There are 5 ways to turn a row about zero (a turn may also mirror it). The second row of each pair is the first, turned, with some noise.
In the rows, 128 means zero.
Some pairs, each with its turn after it:
[113 116  55 143]
[153 180  94 100]
L

[126 158 157 126]
[125 115 153 161]
H

[118 120 195 180]
[195 144 180 150]
F

[134 125  89 148]
[134  94 159 154]
B

[104 206 101 117]
[189  73 119 111]
K

[100  50 113 145]
[150  94 159  61]
F

[118 180 124 112]
[108 154 150 170]
H

[ 73 136 107 102]
[ 87 162 126  85]
L

[114  90 121 155]
[118 171 114 152]
K

[ 99 121 111 143]
[105 104 130 157]
B

[123 131 134 104]
[119 128 150 121]
L

[ 89  72 154 105]
[123  94  61 109]
B

[104 157 126 174]
[160 112 128 172]
K

[118  84 149  82]
[104 154 159  84]
F

[125  98  96 136]
[138 167 118 126]
K

[121 103 112 160]
[152  90 136 114]
F

[185 150 114 120]
[ 84 109 121 171]
F

[ 97 133 138 129]
[107 138 106 147]
B

[125  50 116 134]
[157 114 101  55]
H

[194 129 149 120]
[ 82  83 102 135]
H

[131 101 122 113]
[143 101 118 114]
B

[112 117 156 128]
[ 98 123 130 143]
L

[149 129 144 176]
[144 104  96 154]
L

[ 51 122  77 123]
[175 141  45 126]
K

[206 127 125  79]
[ 46  99 115 112]
H

New pairs. What belongs after each?
[132 101 127  80]
[ 90 141 139  98]
F

[179 117 145 131]
[161 108 142 170]
L

[119 100  84  79]
[182  91 106 142]
B

[163 123 128  90]
[ 71 131 140 135]
F

[157 103 129 128]
[142 133 133 155]
L

[155 141 127  76]
[143 124 187 117]
L

[109 116 141 108]
[132 128 158 113]
H

[ 50 127 158 103]
[169 144 206 123]
H

[129 126 143 139]
[121 113 119 142]
L

[130 119 111 132]
[127 112 124 120]
F

[103  88 156 111]
[ 89 145 148 154]
L

[ 99 107 125 183]
[144 152 110 182]
K

[105 111 160  61]
[164 140  57 116]
B

[ 90  50 169 156]
[203  92 144  81]
H

[140 135 109 142]
[152 136 143 129]
K

[101 135  86 123]
[132 114  87 105]
F

[ 98 104 126 147]
[170 136 131 113]
H

[159  97 124 151]
[134 105  88 111]
H

[117  50 130 164]
[158  82 180  81]
F

[142  92 118 137]
[138 155 124 157]
L

[ 72 135 142 105]
[120  94  77 131]
K

[128 143 129 142]
[130 114 116 120]
L

[119 154  89  61]
[193 143 113 173]
B

[ 73 132 131 111]
[147 159 104  89]
F

[110 138 176 117]
[ 94  89 114 142]
K

[127 100  86 146]
[152 166  98 134]
L

[131  81  77 141]
[120  68 130  87]
F

[170 206 112 140]
[108 124  85 208]
F

[126  50  87 105]
[102  85 150  58]
F

[138 144 167 109]
[ 95  96 139 122]
K

[101 148 139 131]
[143 136 150 150]
H

[134 132 114 146]
[131 138 106 134]
H

[184 181 154 172]
[146  94 209 147]
K

[126 148 121 118]
[131 119 133 105]
L

[ 63 134  59 112]
[145 219 142 107]
H

[123 148 105 131]
[137 130 117  99]
L

[ 50 124 124 126]
[ 95 115  80 180]
B

[111 116 145 117]
[139 153 136 115]
F

[147 130  50  50]
[230 106 134 165]
B

[164 119 116 115]
[164 138 148 140]
L

[149 129 102  66]
[149 152 187 108]
L

[153 119  89 144]
[116  83 120 131]
F

[ 76 128 145 162]
[188 140 142 140]
H

[ 96 119 140 134]
[102 123 104 133]
B

[155 103 132 135]
[123 104 105 111]
H

[129 139  89 166]
[147  88  97 134]
F

[ 97 128 139 140]
[155 139 126 113]
F

[131 146 127 152]
[130 110 105 123]
L

[112 148 170  75]
[ 88  71 108 102]
K

[ 72 126  73 109]
[166 141  62 111]
K

[188  63 130 118]
[162 157 159 197]
L

[ 86 190  95 127]
[148 150  51 130]
F

[128 132 101 153]
[139  98 112 129]
F

[122  85 109 125]
[135  81 116 115]
B

[124  93 160 155]
[163 122 172 121]
F

[193 113 153 131]
[103  73  98 128]
H

[150 142 108 154]
[158 126 103 130]
L

[132 127 205 109]
[ 57  88 132 136]
K

[161 136 148 118]
[144 105 157 142]
L

[106 142  50 123]
[198 145  98  99]
K

[143 132 116 179]
[ 94 123 169 123]
B

[128 206 146 133]
[157  56 154 134]
K

[118 104 123 121]
[122 151 124 136]
L

[143 139 136 133]
[137 106 128 132]
L

[119 119 126 142]
[146 132 120 129]
H

[127 140 191 141]
[ 85  92 140 167]
K

[138 117 135 120]
[121 112 130 120]
H

[125 126 141 111]
[120 144 138 120]
F

[146 127 150 155]
[146 117 152 153]
F

[ 85 125 141 160]
[135 118  99 173]
K

[119 155 113 160]
[164 115 133 153]
K

[153 201 100  91]
[180 178 162 165]
B

[133 160 104 100]
[152 110 134  96]
K

[146 173 166  64]
[ 98  63 144  80]
K

